The first 5 rows are patterns. Each new row is the sum of 2 different patterns, raised or lowered, with some noise. Before adding, each is slid sideways (what falls off one end comes back at the other) and multiplied by a number that may be negative. Names go in the order of the patterns.
Known rows, each followed by the names of its patterns:
[  0  15  -5 -19  -6  -2 -14 -14  21 -11  15 -14  -4  -1  19 -21   7  22
  -6   0   6 -22  23  10  22   6  20  15  -3  17  10  23 -14 -13] : Q_445
[-10  -8 -20  16 -12  11 -10  15 -14  -6  10  -9  16 -12  21  17   5  17
 -16 -12 -11 -20 -18  -9  24  22  21  19   6 -14  13  -1   7  12] : Q_524
[ 17 -17  -4  17  -2  -3  -2 -13 -19  10 -23  22  23  21  -1   9 -15 -21
  11  10  14  -3  13  13 -24 -14  -9  11  -2  17   2   6 -17  22] : Q_812
[  0  24 -18  14 -23  -2 -11  20   8  -4   8  18 -14 -20  19 -13  -8  -3
 -22 -14   5 -10   8  20  22 -23 -17  20   3 -15 -21  14 -19  14] : Q_172
[-23   2  13  12   1   2   5  -2  10  17 -20  19   4  -5  -3 -12   8  -4
   9  22 -21 -10  22 -19  13  -3   0  11  16  22   3  -5 -18  -1] : Q_689

New rows. What belongs after each?
[-4  8 -1  9 20 34 21 21 15 13 15 26 -4 36  8  3 19  6 13 14 23 32  2 14
 28  7 17  2  5 22 22 39 26  6] : Q_812 Q_689
[-24 -36 -21  -1 -15 -23 -42 -17  -3 -32 -29   0  13  -9 -12   2  -5 -28
  10 -45  13  -8 -19 -37  -5 -17 -40  -3   2 -37  -1 -22 -40 -26] : Q_445 Q_689
[-17 -25 -22 -34  -1  -8 -24 -10 -21  -1  -4 -10   6  -7 -25  -9 -39  12
  -3 -26 -14  -4 -16 -29 -16 -21 -32   3 -27  -7 -28  -2 -28 -31] : Q_445 Q_689
[-19  -3  -3 -33  13 -33 -14 -26   1 -17   0  -9 -11 -40  -7  -5 -32 -14
 -10   3 -27  -9 -16 -22   2   0  -8  -5  -6 -28 -35  -3  -1 -30] : Q_172 Q_689
[  9   3  -9  19  -7 -30   3 -21  -3   7 -17 -13 -23 -11   9  18  11  10
   3 -18  -4 -10   5  -2  -7  -4 -22  21 -28 -12   1  -7  17   0] : Q_524 Q_689
[-16 -40 -19 -23 -22 -16 -34 -24 -25 -38  -6 -10 -28 -19 -36 -14 -20 -34
 -38 -31 -30 -15 -12 -12 -15 -19 -38 -31 -26 -18 -22 -22 -25 -26] : Q_172 Q_689
[-29 -45 -48 -60 -76 -70 -80 -35 -18 -54 -55 -44 -36 -27 -32 -11 -45 -51
 -43 -46 -43 -26 -36 -69 -15 -63 -53 -55 -58 -52 -35 -49 -41 -53] : Q_445 Q_524
[  2   5  -6 -23  29   7 -17 -19  36  20   4  -7   1  10  22 -10  42  42
   6  18   2  10  -8  18  -3  40  -3  -2  25 -14 -12  22  -5  -4] : Q_445 Q_812
[ 12  26   9 -10 -23   3  -7  -3   6 -20 -22  -7  -6 -15   8 -10  14 -21
  -5  -2 -26  22  -6  -4  20 -10   9 -17 -19 -22 -35 -20  -8  25] : Q_524 Q_689
[-37 -27 -16 -43 -20 -57 -16 -21 -56 -46 -33 -39 -37 -28 -47 -42 -26 -60
 -22 -15 -19 -39 -26 -53 -62 -17 -36 -26 -36 -23 -19 -59 -46 -48] : Q_812 Q_689
[ 18  39  18  23  28  18  -2   4  44  30   5  18  41  28  -5  33   9  13
 -18  29   1  29  11  36  -9  14  13   6  -1  38  23  -1  39  20] : Q_445 Q_172
[  7  40  11  37  -2  -7   1   5  -3  13  23 -11   1  33  -5  18  23   9
  26  -1   2 -10   2  38   7 -10  36   9   4  21  -8  -5 -23  17] : Q_172 Q_689
[ 45  22  17   3  36 -10  48  32  30   0  45  -3  16   9  29  13  24  11
  51  22  16  36  14   1   2   8  14  34   8  38  48  22 -12  -2] : Q_812 Q_172
[-29   9 -23  20  -1  13 -29  -9  -6  -8 -27  11  15 -27  11  -4   3   7
   3 -11  -2  -7 -19 -21  23  18 -20 -16   0   6 -25  11 -13 -11] : Q_524 Q_172
[29 10 30 11 23  3  9  5 33 33  4 27 44  0 -2 37 -6 21 18  7  7 31 16 23
 43 41  7 -6 27 19 10 -4 20 -3] : Q_445 Q_172
[ 18  -7  31  23  26   7  42  14   7  30  24  39  -5   5   6  12  21   2
  -6  23  -8   2  31  -5  16 -13   8  14  40  -6  32  29  -1   5] : Q_445 Q_689
[-41 -47 -46 -21 -33 -30 -38 -36 -20 -37 -13 -53 -18 -40 -25 -54 -13 -34
 -51 -24 -45 -28 -38 -57 -42 -57 -25 -35 -34 -17 -28 -33 -61 -43] : Q_445 Q_524
[27 35 40  6 42 31  4 11 10 33 18 37 38 10  6 49 18 21 17 31 28 30 35 16
  7 16  8 19 36 43 29 28 13 12] : Q_812 Q_689
[-10 -26   3 -15 -23 -15  -5 -16   4 -32 -24 -26 -18 -24 -17 -17 -28 -13
 -36   2  -2 -13 -20  -4  11  -6 -12  -8  -2 -35  -3 -19   4  -9] : Q_445 Q_689
[20  3  8  0  2  3 -6 13 14 21 16 15  1 15  0 19 20 -4  1  3 14 -1 11 -2
  8  5 -3 19 13 23  1 20 10  1] : Q_524 Q_812
[ 20  11  -1  -1  19   8  30  10   1  46   9  18  28  18 -15   7   0  30
  31  16  17  31  -3 -14  21  14   6  35 -13  -8  11  -7  -6   6] : Q_445 Q_689
[-33   7 -31   4  -6  33   4  15  24   0 -30  26  20  -9  25  -1  -4   1
  29 -16  20 -16  -2 -32  17  27 -27  14   3  41   4  24   5 -15] : Q_524 Q_172
